The first 7 rows are patterns. Each new row is the sum of 2 different patterns, raised or lowered, with some noise. Before adding, each is slid sideways (what falls off one end comes back at the other) and multiplied by a number that may be negative. Names go in the order of the patterns.
Some rows, each with the names of its patterns after it:
[ -6 -15 -32   8 -21  -7  -8  11   6   3 -41 -16 -35   1  13   6   2  -5
  -3   7 -23 -13  -1   3 -11 -29 -10  54 -16 -29   8 -43]	A
[ 23  20 -14 -23  -9 -11  20  10  41 -14 -24 -14  51  17  -1 -11   3 -13
  -5   4  22 -14  -1   5  23  -2 -16 -50  -3 -22   4 -10]	N
[-10 -15  -3   2  14  -1  52  34  -4   3 -54  22  -2 -54  17 -11 -17 -10
   1 -21 -12   7  -4  18 -39  43  12 -19  42  -2  17  -2]	J
[ -9   0   0   0 -35 -43  -4  -5   6   0  10   0 -12   3  31 -11   4  33
 -13  -1  33  23  13 -51  37   0 -22  10 -10   5  -2   3]	P
[ -9  -5  52   4  32   8   6   6  -6  -4  30   7 -12 -10   1 -26  22  21
  -5  -6 -54  22  -5   0  10 -12   2  -9   7  11   0  35]	B
[  5  -2  15   3  -3  -3 -24   0 -11 -19   9   5 -31  15   6  35   5 -10
   9  -8  15  17 -52 -30  36 -10  -2  21 -13  46  16  23]	Z
[-16  -5  16  40  16  -4 -16   0  26  -1 -18   0  -8 -17 -42  18   2   4
  31   4   1  32   7   8 -34  43  19 -54   1  10   1   2]	T

New rows. What belongs after each?
[ 42  -1   7  52  11  18  20  21  30  29 -18  19  31  -2  58  -8  15  38
 -19  24   6  18   9  16  12  36  13  32 -19 -15  11   8]	A J
[ -4 -11 -64 -26 -31 -39 -10 -14  22 -53 -30  49 -23 -27 -11 -10   2 -21
 -33 -14 -34 -23  12 -34 -37 -19 -13  -6 -14   1  26 -19]	A T
[-51 -24 -38 -61 -15 -34 -53 -31 -47 -37 -38 -33 -25 -32 -57 -50 -22 -27
 -44  -7 -47 -66 -21 -26  26 -46 -31 -28 -42 -17 -26 -49]	B Z
[-23  -3   2 -13  14  -7  -7   3  28  -1   9  -1 -10 -17  23  27  15 -21
  21   4  -5  -3  -9   5   5   0 -18   2  35  -5 -28 -15]	A P
[-43 -35 -35 -41 -44 -33 -14 -20 -89  -2 -27 -17 -25 -47 -24 -42 -23 -25
 -79 -59  -4 -62 -60 -18 -46   7 -20 -11 -32 -41 -19 -14]	P Z
[ 10 -50 -23   0  18 -13 -16 -33 -30  -2 -39 -17 -52 -42 -28 -94  -9 -37
 -21  10 -12 -22   4 -30 -20 -92  -8  -7 -80   9 -29 -26]	J T
[-12  46  22  11 -10  -5   2  15   5  24 -25 -11 -15  19  19   5 -29  11
  -4  21   6   7  -4  -5  14  23 -34 -29  -3  -7 -14  18]	N Z
[45 29 17 35 20 29 26 33 38 30 11 16 36 29 20 50 18  2 40 37 77 20 25 36
 18 45 36 10 10 39 24  6]	B Z
[ 28  17  13  21  47  33  52  21  -7  25  16   8  28  17  19  19  17  50
  12  40  43 -21  40  38  15  50  30  35  46  17  58  54]	A P
[36 36 28 48 26 64 55 49 28  4 49 48  5 31 -3 26 14 42 19 43 52 24 30  9
 49 58 29 83 23 28 25 61]	N J
[ 26  14  27  11  39  16 -34  -2  51   5  -1  32  51  45  13  48  -9  14
  21  -2  25  -1  -3  12  17   9  30  -7 -19   7  30  57]	A Z
[-27  64 -64 -36 -16 -48  -5 -12 -36  -5 -42 -14 -63 -31   3  -5   6 -43
 -40  44 -13   5   9  -1 -11  18 -20 -28  -7 -22  18 -78]	A J
[-44 -35 -20 -39 -50 -26 -45 -50 -10 -27  -6 -37 -45 -18 -50 -32 -34 -63
 -34 -42 -12 -71 -63   9 -39 -53 -31 -37 -36 -25 -45 -50]	Z T
[ 44  32  44  26  27  26  39 -36 -18  53  28  22  41  -4  44   2  44  39
  28  -7   6  16  24  -3  28  13  -1  13  31  -4  24   4]	N Z
[  8  71  39  39  31  12   4  10  22  52  -1  48  49  22  28  32  55  31
 -23  43  51  18  84  51  40  59  14  45  28  32  20  19]	A P
[-62 -35  12 -40 -56 -37 -66 -16 -58 -54  -2 -60 -41 -18  -7 -19 -67 -41
 -48 -76 -26 -30 -27 -33 -35 -45 -27 -54 -43 -59 -62 -43]	A P
[-47 -34 -50 -41 -22 -62  17 -47 -42   4 -49 -24 -23 -25 -39 -20 -27 -37
 -46 -63 -10 -64 -38 -20 -56 -34 -49 -31  -9 -28 -30 -18]	J P
[  3  12 -20  21   2   7  20  11   4  21   9  30  17  26  19 -22   7   7
   5  15  -6 -12  18  26  -4  13   0 -16   4  -1  27 -14]	P T
[  4  12  47   8  -1  24  32  -9 -25  42  44  21  39 -17  19  35  29  20
  10  77  28 -53  14  20  42  30  41   3  17  48  78  31]	N T
[-56 -34 -19 -47  21 -40   1 -24 -43 -11 -35  -7 -19 -72 -50 -25 -27 -25
 -50 -40 -20 -21 -13 -28 -22 -15 -48 -35 -19 -35 -29 -16]	B Z
[ 64  37 -17  16  22  57  45 -13  27  44  47  46  -6   2  12  45  23   0
  22  21  11   5  43  33  39  42  24  42  44  28   8  -5]	Z T
[  5  35  33  58  21  17  13  20  53  15  -1  50  33 -12  -9  42  15  33
  32  21  14  52  33  25  -8  67  42 -13  24  37  37  23]	Z T
[-25 -24   3 -10 -21 -20 -28   9 -16 -21 -32 -27 -21 -35 -41 -14 -28 -19
 -18 -13 -17 -27 -17 -34 -47   0 -11 -51 -17 -30 -25 -15]	B T
[-32  18  -2  -1 -25 -47  -1 -23 -34 -46 -51 -13  -1 -46  -2 -27 -50 -29
 -38  18  -5 -30 -12 -51 -20 -41 -69 -41  19 -79 -43  -6]	N Z
[ 43  40   8  52  28  14  67  29  27  16  21   1  35  38  29  23  20  60
  21  27   1  29  26 -12  39  26  15  40  18  10  50  30]	J B
[ 85   4  28  59   8  55 -15   5  -1  22  33  25  25  70  53  49  30   1
  64  20 -12  69   7  12 -11  23  22  13  41  15  25  51]	J Z
[48 31 29 17 68 30 37 37 26 33 28 43 39 18 61 26 12 71 37 37 28 29 63 11
 30 62 33 30 23 36 15 51]	P B
[-57 -15 -39  -8 -22 -53 -59 -16 -36   9 -26  -4 -51 -58 -46  15 -24 -17
 -36 -30 -50 -31 -10  -8 -86 -23  -8 -19  -6 -44 -73 -13]	A N
[-34 -73 -13 -17 -38 -83 -20 -26 -46   0 -30  -8 -36  -8  -7 -42   4 -43
 -25 -36  -6 -32  -8 -31 -33 -37   1  -6 -35 -34 -51  -5]	A J
[ 7  6 27 49 -8 16 85 40 29 18 30 59 43 19 10 10 26 53 36 38 25 55 36 40
 56 74 24 29 26  7 15 41]	B T
[-35   0 -32 -11 -18  -1  18 -10  -8 -14 -36 -14 -47 -50 -13 -16  43 -51
 -20  54 -25 -11  -1  -3  -2   5 -12 -38 -16 -20  23 -41]	J T
[ 38  34  53  55  19  25 -35  31  14   2  41  32   6   5  14   3  15  25
  10  43  -5  50  27  13  67  22  -3  29  27   2  40  23]	A J
[-46 -62 -25 -23 -41 -13 -74 -42 -68 -39 -29 -33 -33 -31 -37  -6 -39 -54
 -35 -59 -35 -63 -70  18 -55 -69 -31 -72 -49 -54 -62 -29]	A J
[ 17  25  11  12   7  10  19  34   6   5  -7  -2  35  10 -23  19  10  16
 -16  17  15   9  36  23 -22  15  37   7 -16  51  15   0]	Z T
[ 28  18  11  13  37  -5   2  20 -12  18  19  -3 -38  23  42  15  22   5
  46  36  34   6 -17  12  19  21  10 -23  11  16   0  24]	Z T
[ -32  -57  -28   -4  -34  -65  -43  -21  -18  -10    4  -42  -33 -108
  -29  -29  -17  -18  -38  -52  -51  -60  -13  -14    9  -81  -55   20
  -24   -5  -15  -24]	N B
[  7  26 -31 -62   6  46  16  31  -4   3  21   2  11 -14  29  12 -50  21
   7 -11 -43 -16 -23  18  27  33  11 -28 -19  17 -10  -5]	N T
[  5   8  -5 -44 -30  55 -11 -15  13 -29   3 -15 -21  31 -23   3  21   8
   9  30 -17   0 -59  31  18  -5  15  -7   8  10 -14 -10]	A P
[ 18   1 -29 -18 -68  -3 -14   4 -20 -25  -9  -1 -10 -16 -59  11 -42 -17
  19   8  27 -18 -27 -19 -32   2  19  24 -40 -44 -24  10]	N B
[ 25  26  -5  21  20  24  26  24  60   3  12  54   7  40  20   6  18   7
  29  20  15  32  11  13  -3  34  39  16   6 -38  27  15]	B T
[-66 -27  -5 -39 -60 -36 -29 -27 -25 -55 -72 -13  -9 -40 -26 -51 -46 -14
 -60 -38 -33  -3 -45 -44 -38 -50 -34 -19 -55 -33 -27 -13]	Z T
[-35 -23  -3 -23  19 -13   0  21  -5 -13  -7   2  -7  31 -10  -7  -5 -20
  21 -31 -11  -3 -37  -6 -32  -1   1 -23  -6 -22 -17 -10]	J B
[ 24  -7  -7  33  33  73 -37  12 -10  14  42  23  29   9   8  26 -32  18
  25 -26   8 -33   7  59   4   0  30 -47   7  16   4  26]	A B
[ -8 -27 -20 -50 -40 -15 -17 -24 -31 -28 -62 -69 -11 -34 -22 -81 -44 -31
 -17 -33 -23 -37 -38 -73 -35 -29 -38 -28 -41 -18  29 -39]	N J
[ -2 -20 -57  -9 -17  22  -6  -4 -15 -36  -8  19 -52 -45  10 -25 -27  -4
 -25  31  -9   1  -9  -7  -8 -24 -44 -17 -49 -14 -28 -20]	N Z
[ -3  30 -21  -1 -30  34  39  26 -64 -14 -14  23  21  28  20   6 -13  32
  -4  -3 -10  19  16  31   8  75  -3  -1   2 -40  24  21]	A N
[  9 -33 -44 -14 -42  49   1  24 -27 -42 -20 -29 -27 -29 -57  -7 -28 -44
 -23 -14 -26  -8 -76  20   4 -43  21 -29   2  15 -83 -33]	A Z
[63 49 58 38 26 50 33 30 42 40 39 61 39 34 49 54 20 21 14 64 39 44 30 26
 13 38 56 51  3 46 32 40]	N B
[ -8 -26   2 -12  66  -8 -21  38 -53   7  -8 -54  24 -11 -33 -43 -16 -22
  -2   2 -26  12 -26  34  12 -10  63 -22  10 -11 -36 -21]	J T
[  2 -27 -25   5 -25 -63   0 -43 -59  37 -30 -16  14 -42  26  -9  -3 -29
 -32 -16   7 -17  -1 -46 -36 -41 -46 -18 -19 -59   3 -15]	A Z
[-38 -26 -19 -14  -7 -41 -59   0 -37  -8 -30 -13 -11 -39 -41 -21 -28 -23
 -28  -4 -47 -29 -25   1 -19 -59 -21 -29 -34 -26 -33 -18]	N B
[ 66  42  10   5  24  25  68  42  28  24  26  11  82  46  33  55 -34  54
  57  52  55 -18  67  26  22  52  27  72  26  31  78  39]	P B
[ 12  35  47  -2  23  43  27  22 -53  45   6 -26  28   5  -7  24  20  32
  15   6  18 -26 -18  22 -34  -8  42  12   7  15   1  77]	P Z
[-23 -26  15  -9 -52  21   1  48 -12   3 -28  -7 -33 -23   1  47  24  -5
 -31 -65 -36  -1 -29  14 -73 -43 -21   0 -31  -9  -5 -22]	N J
[ 66   1  18  31  -5  45  24  30  24   8  56  36   5   9 -43  25   0 -41
  30   7 -29  17  18  28  11   6  13  15   0  52 -29 -29]	J Z
[-14  20 -64 -22 -56   5  20  -5 -44  -8   2  33  -1  22  23 -12 -22  40
 -11 -11 -51  -3  22  30  11   3 -17  60  12 -48  22  20]	N Z
[28  4  9 82 20 -5 28 -9 51  1  7 51 11 33 24 42 37 39 -4 18  4 49 63 36
 37 25 30 36 13 27 31 20]	A P
[ 15  11  17  23 -22  -6 -18  33 -11  22  29   8   0  -6 -21  10  26  16
 -29  -4  33  46   9  18   3   5 -14  14  18  -2 -32  17]	N P
[-13  -1 -11 -16 -49  -4  18  -1 -35  -6  19 -16 -11  -6 -30 -14 -21 -22
 -15 -18   5 -39 -13  55  -9  -3 -12  -9 -11 -19 -13 -24]	N T
[  1  36  -5   8  18  12  46   6  13  37  -7  18  17  10  16  24   5  16
  18  21  35 -14  10  17  -2  22 -22   1  34  16  13  21]	J Z
[-29 -29 -23 -30 -53 -18 -16 -41 -40 -71 -20 -51 -29 -26 -58 -25 -41 -42
 -35 -38  19 -56 -36  20 -34  -1 -29 -29 -31 -33 -35 -11]	P B
[-51  19 -15   2  14 -14   2 -16  -8  -7 -25 -16  40  -8  11   6 -12 -10
 -46  11 -10 -35  14 -13 -13 -21  -5   3  -6 -62  -2 -13]	A P
[ 34  39  15  41  30  14  30   7  38  88   8  50  19  37  13  18  41  49
  29  40 -16   3  -8  41  83  29 -19  42  20  47  35  49]	N J
[-30 -24 -67 -60 -31 -40 -42 -26 -21 -37 -59 -29   6 -10 -26  11 -48 -28
 -19 -24 -14 -62   4 -27 -65 -31 -69 -18 -18 -23 -76 -44]	N P
[-13  13 -31 -10  -7 -12  35 -25 -18  -8 -30 -24 -14 -50 -31 -32 -23 -14
 -27 -15 -34 -43   3 -23   3   1 -16 -21   2 -26  -1 -49]	P Z
[-32  -1   6 -25   4 -18 -22 -21   5   2 -10 -35  10  -8  -8  -3  -8   2
 -13 -12  -1 -17 -10 -27 -30 -27 -15  -8 -11 -20  22   4]	P Z
[-35  -6  83  31  16 -40  43  25  -9   7 -30   0  12  26  -1 -11  10  26
 -22 -26  21  34   1   9  15 -15  -7  10  13  -8   8  67]	P T
[-18 -24 -12  41 -20 -15  14 -40 -18  10 -39 -11 -51 -17  -4 -13  -3 -17
 -46  27  -4 -38   8  -1 -27  -2 -50 -20 -42 -19  -9 -23]	A Z
[ -8 -16   0  -7  -3   3  -5  17 -22  12  40 -46   7  20  -8  41   8   2
   0 -19  15  15   5 -24  -6   6  30  19  35  25 -23  -8]	A T
[ 19  38  27  25  27  22  25  14  -5  -4   6  40  29  35  36  18   4   7
 -15  23   3  -4  29   3  -6  14  31   5 -41  24  26  11]	A J
[-33 -15  18  -6  -7 -18  -6 -20 -18 -10 -14 -13  -8 -30  -1 -27 -21 -37
 -17 -20  -7 -27  -1   5 -13 -22  -3 -28 -11  -5  15   6]	N B
[ 12 -22  19 -39  23  44 -28  -8   3 -14 -17  10  13 -27  -9 -21  33 -50
 -33 -27 -48 -22 -23 -14  12  16 -17 -29 -28 -20 -42 -36]	N J
[ 26  50  34  24  -9  -2  33  45  34  85  74  31  28 -16  82  25 -12  80
  14  18  54  54  28 -19  73  31  34  10  69  51  18  80]	J P
[  8  23  40 -13  21   2  30  38  37  28  26  18  30 -10   5  27  26  50
   1  26  80  13  18  40  16  24  33  18  28  18  16  44]	A J
[-53 -23  20  -3  -5  23 -27   1   6   9  34 -21   7  -6 -13   0 -19   1
 -14 -21  -1 -27 -15   7 -38   9 -25 -14  -4 -13   4   5]	B Z
[-15 -29 -31 -24 -23 -28 -33 -53 -52  -3 -27  -7 -26 -12 -36 -41 -15  13
 -27 -15  -6 -40 -41  12   6  -4 -89   2 -21 -35 -17 -24]	N P
[ 17 -12 -47  13 -34  10   9   3   1 -15 -11  16 -23 -24 -13  -5 -34 -24
  -3  40 -27 -64  11 -49 -16 -18 -41   1 -32 -13  -9   3]	A B
[ 23   6  35  30  29  38  24  45  29  10  17 -21  15  27  -6  24   8  34
  30  23  32  26  18   6  30   4  14  -5 -12  13  14  30]	Z T
[ -4  14 -19 -19   1   3  26   4   2  13 -17  11  24 -27 -13  44 -15  -9
  24  -3  66   4  27   6   2  23   6   8   0 -16   6 -23]	B Z
[ 64  47  23  14  30  42  50  -4  68  44   6  49  67  51  51  15  47  25
  31  22  40  17  57  45  71  25  11 -11  21  17  32  17]	A N
[22 26 39 47 30 40 43 21 35 25 14 21 25 34 42 10 57  6  7 69 12 19 21 28
 43 27 21  8 22 46 38 34]	Z T
[-31 -58 -72 -20 -19 -62 -68 -44  27 -65 -27  -2 -18 -32 -36 -30 -54 -23
 -35 -46 -36  -3  28 -53 -38  -7 -31 -48 -33 -22 -25 -60]	P T
[  7   2 -26 -11  -7 -15  -6  -8 -12 -18  -4 -28 -10 -10 -23   8 -28 -11
 -18 -18 -14 -11 -21 -16 -23  -2 -15 -17 -15 -23 -28 -23]	P B
[ -7   6 -45 -12 -55 -47  -7  -9 -16 -45 -15  -7 -20 -10  -2  -1 -60 -25
 -25 -41 -22 -14 -47 -35 -23  33 -65 -34  52 -29 -29   0]	P T
[ -6   3 -20 -20 -29 -42 -46 -23 -52 -46 -14   4 -75 -21  17  12 -23 -32
 -15 -21  -4 -16 -91 -58  14 -21 -23 -17 -32  31  -7   2]	Z T
[ 62  14  31   7   0   5  -9   5  22  12  54  21   0  63 -51   7  17 -74
  21 -13 -31  11  -2 -12  -6  25  12  32 -55  39  -6  -1]	A J
[-22  -8 -28 -19   6 -11 -31 -27 -18 -44 -17 -22 -25 -26 -62   0 -19 -17
 -16 -24  -2 -31 -10   4 -22   9  -9 -13  31 -37  26 -10]	P B
